The rows are grouped in 3 ways, from coarse to fine. Each group lies inside one group of the grouping before and may be the whole of it. The rows also spread widely along 12 directions, which tell nothing about the answers.
Some rows, each with its group in each grouping after it:
-14, 6, -4, -52, -52, -42, -9, -40, -6, 1, -52, -42, -25, 2, 0, -62, -47, -42, 12, -9 -> J297 pozo J292
-30, 8, 29, 6, -12, -1, 9, 21, 13, -34, -20, -12, -7, -36, 21, 32, -3, 17, 1, 7 -> J435 gir J59
4, -21, 7, 23, 21, 10, 4, 11, -27, 9, -1, 2, -7, -11, -14, 7, 25, 10, -35, 46 -> J435 dake J303
-21, 11, -14, -7, 6, 40, 3, -1, 0, -26, 4, 1, -6, -11, 21, -18, 26, -22, 28, 4 -> J37 pamo J506
0, -43, 19, 16, -8, 12, -2, -5, 15, -4, 4, -44, -27, 12, 5, -48, 15, -4, 38, 13 -> J297 pozo J348
-12, 5, 35, -15, -19, -22, -11, 18, -21, -11, -18, -16, -10, -1, 8, 9, 10, 13, 10, 32 -> J297 ger J66
9, -5, 6, -3, -20, -20, -8, 18, 7, 34, -40, -15, 3, -5, 5, 0, -20, -16, -8, 35 -> J435 gir J806
31, 15, 9, 28, 22, -26, 2, 29, -23, -15, 17, 53, -32, 3, 1, 48, -24, 98, 25, 28 -> J435 Geze J941
7, -34, -18, 42, -9, -4, -18, 47, 13, 30, -10, -1, 6, 8, -17, -34, 24, -21, 13, 2 -> J37 pamo J230
-43, -8, -42, -26, 11, -16, 36, 58, -45, -45, 2, 25, -7, -22, -12, 49, 35, 1, -49, 8 -> J297 ger J886
-29, -1, 11, -3, 3, -16, 15, 18, 40, -10, -19, -16, -15, -9, -2, -34, -40, 11, -8, -1 -> J435 dake J547
14, 8, -63, 8, 7, 23, 0, 20, 3, 12, -8, 35, -9, 9, 15, -17, 7, -12, 31, 4 -> J37 niper J156
-35, -23, -19, -9, -22, -12, 15, -14, -45, -1, -20, -4, -30, -20, 11, -16, 5, -47, 26, 22 -> J435 Geze J32
-16, 15, 14, 6, 6, 7, -23, -23, 10, -2, -36, 0, 60, -24, -6, -26, -14, -32, -27, -7 -> J297 pozo J495
20, 25, -10, -8, -20, -29, -22, 16, -35, -12, -2, 37, 21, -32, -14, 31, 1, 22, 5, -4 -> J435 gir J612
33, 35, -34, -17, -13, 35, -13, -23, 13, 9, -48, -6, -13, 14, 40, -26, -32, 4, 12, 9 -> J297 dinuz J910
-19, -5, 5, -11, 8, 0, 4, -6, -27, -24, 28, 3, -4, -19, -21, -23, 47, 0, -18, 17 -> J435 gir J59
66, 2, 4, -25, -19, -45, -19, 25, -15, 45, -20, -1, -12, 27, 1, 22, -36, 26, 22, 58 -> J297 pozo J495
-17, 1, 31, -7, 25, -4, 19, -19, 9, -14, -40, -20, -7, 4, 3, -3, -54, 14, -41, 29 -> J297 ger J66
-1, 18, 35, 5, -26, -7, -18, -15, -25, 8, -56, -11, -5, -18, 30, 34, -29, -16, 27, 37 -> J37 pamo J506
-30, -22, 17, 9, -60, -51, -21, 26, -18, -9, -37, -20, 13, -47, -27, 8, 11, -24, -9, -26 -> J435 gir J806
-26, -20, 15, -1, 27, 17, 18, 37, 5, -14, 17, 1, 41, -42, -3, 30, 8, -22, -2, 30 -> J435 dake J547
-34, -39, -24, -8, 0, 19, 23, -6, 3, -10, -29, -28, 16, -17, -5, -31, -8, -68, -18, -9 -> J297 ger J886
20, -8, -61, -31, -15, -3, 17, -29, -36, -5, -22, 3, -37, 2, 7, -12, -28, -17, 12, -2 -> J297 pozo J495
-7, 32, -26, 16, 27, -38, 15, 21, -3, 15, -24, 64, 2, 0, 10, 17, -55, 22, -11, 34 -> J435 gir J59
-18, 8, -7, -36, -16, 0, -8, -28, -59, 5, -14, -5, -7, -6, 22, -15, 34, -51, 19, 48 -> J297 pozo J495
13, 27, 10, -6, -10, -15, -18, 6, -35, -20, -2, 30, 21, -36, -3, 43, 4, 25, 6, 9 -> J435 gir J612
-8, 22, -12, -19, 5, 51, -17, -53, -15, -18, 0, -5, 26, -26, -5, -56, 50, -35, -31, -5 -> J435 gir J612
18, -18, -42, -10, 46, 28, 39, 59, 63, -23, -16, 7, 68, -34, -11, 72, -68, 2, -63, -18 -> J297 pozo J348
-34, 24, 39, 10, 2, -14, -13, -1, -13, -16, -32, 8, 30, -42, -3, 18, -12, 1, -27, 16 -> J435 dake J303
-10, 8, 2, -1, 18, -10, -5, 33, 9, -15, -7, 18, 48, -20, -11, 22, -8, 5, -25, 4 -> J297 pozo J348

New rows. What belongs after each?
15, -15, -9, 2, 3, -19, -13, 64, 42, 43, -15, 12, 92, -27, -22, 15, -31, -47, -11, 13 -> J435 gir J806
-30, 24, 17, -27, 29, -1, 13, 20, 11, -14, 12, 13, 30, -19, 2, 3, 6, -6, -24, 42 -> J435 gir J59
2, -17, 0, 26, 19, 30, -7, -2, 40, -13, 5, -10, 14, -3, -21, -55, -1, -5, 1, -25 -> J37 pamo J506
-17, -8, 19, -1, 8, -31, -9, -27, -28, 0, 4, 14, 16, -9, -30, -38, -22, -33, 24, 14 -> J37 pamo J506
7, 19, -41, -19, 19, 17, 16, 12, 4, -5, -3, 23, -2, -6, 9, 0, -5, 4, -21, 17 -> J435 gir J612
20, 14, 3, -34, -8, 41, -15, 6, 19, -27, 14, -22, 32, -33, -6, 2, 36, 4, -12, -11 -> J435 gir J806
10, -15, -31, 12, -10, 9, 4, -3, -23, -13, -10, 5, -6, -29, -15, 6, 18, -1, -25, -12 -> J435 gir J59
10, 16, 14, -20, -9, -2, -13, -53, -46, -33, -25, -10, -9, -25, -36, -1, -2, 11, -52, -10 -> J37 pamo J506
-13, 17, 0, -39, -12, -11, 12, 56, 40, -29, 2, -13, -17, -2, 13, 11, -20, 17, 32, -3 -> J37 pamo J230
-55, 18, 18, -25, -13, -38, 9, -3, -28, 12, -42, -5, -7, -17, 14, -5, -4, -43, -30, 58 -> J435 gir J59
-38, 12, 18, 3, -15, -34, -14, -8, -21, -11, -33, 4, 5, -10, -4, -27, -14, -9, -4, 9 -> J297 dinuz J910
16, 3, 6, 7, -18, 15, -1, -3, 8, -6, -33, -19, -20, -16, 20, 18, -14, 22, 3, 6 -> J435 gir J806
-5, -20, -11, 31, 55, 20, 33, -32, -24, -16, 15, 22, -37, -2, -9, -22, -13, 30, -14, 28 -> J435 dake J547
-3, 20, 49, -16, -22, -38, -34, -34, -36, 14, -39, 3, 38, -26, -13, 5, -30, -35, 17, 31 -> J37 niper J156
-24, 38, -26, -28, 31, -2, 23, -32, -48, -31, -1, 43, -32, 6, 27, -3, -25, 15, 15, 38 -> J297 dinuz J910
-7, -1, 7, -4, 7, 13, 12, -42, -52, -51, -9, 3, -17, -37, -16, 34, -6, 10, -20, -6 -> J37 pamo J506
-1, -2, 0, -52, -4, 23, 20, 6, -1, -41, 4, -34, -3, -36, -10, 31, 19, 4, -44, 5 -> J435 gir J806
-1, 1, -4, 0, 2, -30, -3, -3, -5, -4, -15, 19, 4, -7, -24, -12, -37, -1, 5, -2 -> J37 niper J156
-6, 42, -24, -35, 2, 6, -2, 38, -21, 7, -1, 31, 8, -9, 31, 24, 36, -9, -1, 55 -> J435 gir J612
-18, 15, -15, 4, 0, 25, -15, 22, -7, -1, 8, 19, 29, -22, 17, -15, 56, -30, 14, 17 -> J435 gir J612
-15, -24, 43, -36, -76, -65, -6, -27, -13, -15, -41, -70, -70, -9, -22, -41, -36, 7, 9, -11 -> J435 Geze J941
-15, 22, -12, 0, -42, -3, -17, -4, -50, -25, -28, 18, 0, -48, 22, 33, 26, -12, 20, -7 -> J435 gir J612
-5, -11, 14, 11, 1, 5, 1, -30, -18, -26, -20, -22, -40, 5, -8, -31, 3, 32, -30, 9 -> J297 dinuz J910
-13, -28, 8, 17, 10, 22, 16, 36, 20, -38, 0, -21, -11, -12, 2, 14, 11, 29, -15, 2 -> J297 dinuz J910
-4, 16, 3, -19, -16, 13, -15, -27, -53, 9, -34, -11, -12, -17, 4, -6, 44, -16, -42, 44 -> J435 Geze J32
-19, 35, 12, -36, 25, 33, -7, -6, 24, 13, -5, 5, 60, -17, 23, -24, -8, -48, 6, 42 -> J435 Geze J941
-24, -29, 13, 30, -7, 5, 8, 1, 37, -46, -19, -15, 20, -52, -18, 1, -44, 8, 0, -64 -> J435 Geze J941
-41, -2, -25, -27, -66, -68, -10, -7, -14, 26, -47, -12, -22, -7, 1, -69, -29, -71, 40, -7 -> J435 gir J806
-6, -22, 17, -16, 22, -1, 21, -26, -21, -14, 7, -12, -17, -13, -19, -11, -13, 4, -18, 33 -> J435 Geze J32
-7, 9, -18, -16, -14, 27, 0, 40, 10, -38, -3, -5, 13, -35, 9, 34, 21, -6, 13, -23 -> J37 pamo J230
1, -30, -4, -9, -27, -9, 1, 5, -26, 8, -34, -32, -4, -34, -22, 8, 3, -27, -40, 11 -> J435 dake J547
8, 4, 28, -8, 26, -18, -15, -24, -50, -14, 33, 23, 10, 10, -30, -30, 23, 23, 9, 33 -> J297 ger J886
19, 21, -2, -4, 20, 28, -15, -75, -31, -7, 4, 26, 23, -13, 4, -32, -30, -30, 54, 6 -> J37 pamo J506
16, -2, -28, -36, -22, -39, 11, -18, -37, 8, -11, 6, -43, 3, -6, -17, -31, -7, 17, 24 -> J435 gir J612
18, -24, 9, 14, -15, -19, -13, 28, 10, 11, 9, -9, 6, -10, -27, -20, 13, 8, 3, 6 -> J435 gir J59
-15, 41, 12, -54, 9, 34, -15, -37, -5, -11, 3, -17, 24, -12, -3, -51, 46, -27, -42, 28 -> J435 gir J806
-6, -3, -25, -6, 56, 35, 26, 65, 44, -4, 13, 24, 59, -10, 16, 37, -4, -13, -19, 32 -> J297 pozo J495
-1, 10, -6, 31, -20, 0, -30, -8, -10, -1, -23, 7, -2, -18, -10, -38, 14, 10, -2, -21 -> J435 dake J303
12, -19, -17, 5, -8, -6, 0, 58, -3, 4, -5, -4, -4, -11, -25, 14, 47, 17, -59, 17 -> J435 gir J612
-49, 14, 8, 24, 11, -33, 6, 29, 14, -35, -24, 32, 16, -27, -13, 12, -40, 11, -10, -25 -> J37 pamo J506
3, -28, -18, -7, -18, 32, 6, -31, -34, -38, -21, -32, -15, -29, -13, 0, 19, -10, -32, -18 -> J297 dinuz J910
12, 14, -29, 11, 11, -4, 9, -2, -5, -19, -4, 36, -1, -21, -3, 13, -29, 28, 0, -11 -> J435 gir J59
0, 5, -14, -3, 5, 45, -12, -16, 23, -20, -10, -7, 41, -19, 7, -34, -6, -25, 8, -21 -> J297 dinuz J910
-37, 1, 32, -19, 20, -4, 15, -33, -31, -43, -8, -18, -24, -3, -14, -21, 7, 17, -44, 21 -> J297 ger J66
-12, -2, 14, 24, 6, 15, -13, 49, 39, 2, 4, 9, 52, -27, 12, 3, 15, -14, 21, 9 -> J435 gir J612
2, -2, -38, 7, 20, 34, 22, 40, -4, 3, -24, 7, -6, -20, 10, 37, 18, 7, -58, 31 -> J435 dake J547
-23, 1, 21, 21, 40, 8, 0, 4, -11, -3, 13, 29, 28, -16, -4, -9, 13, 1, -2, 38 -> J435 Geze J32
41, -7, 8, 2, -55, 13, -34, -50, -38, 3, -50, -38, -9, -33, -9, -2, 13, -8, -19, -10 -> J435 gir J612
-30, 2, 6, -4, -22, 12, -3, -29, 26, -14, -20, -35, -31, -3, 15, -77, 2, -16, 21, -14 -> J435 gir J806
-10, -3, 33, 40, 5, -9, -25, -11, 0, 26, -23, 6, 11, -3, -2, -45, -3, -3, 12, 28 -> J435 Geze J32
16, 1, -22, 23, -16, 29, -3, -9, -13, -9, -48, -2, 2, -38, 12, 36, -5, 4, -27, -14 -> J435 gir J806
29, -34, -12, 1, -7, 3, 1, 26, 0, 28, -39, -23, 25, -12, -1, 38, -21, -28, -22, 30 -> J297 pozo J348
-4, 27, -21, 16, 2, 51, -10, 23, 24, -29, 8, 21, 20, -27, 36, 2, 35, 12, 34, -17 -> J435 gir J612
-13, 22, 20, -54, 5, -15, 12, -33, -46, 7, -12, -11, -44, 10, 12, -18, -1, -2, -11, 80 -> J435 Geze J32
3, 4, 5, 5, 34, 14, 13, -39, -32, -12, -1, 6, -43, 20, 12, -17, 6, 32, -12, 47 -> J297 pozo J495
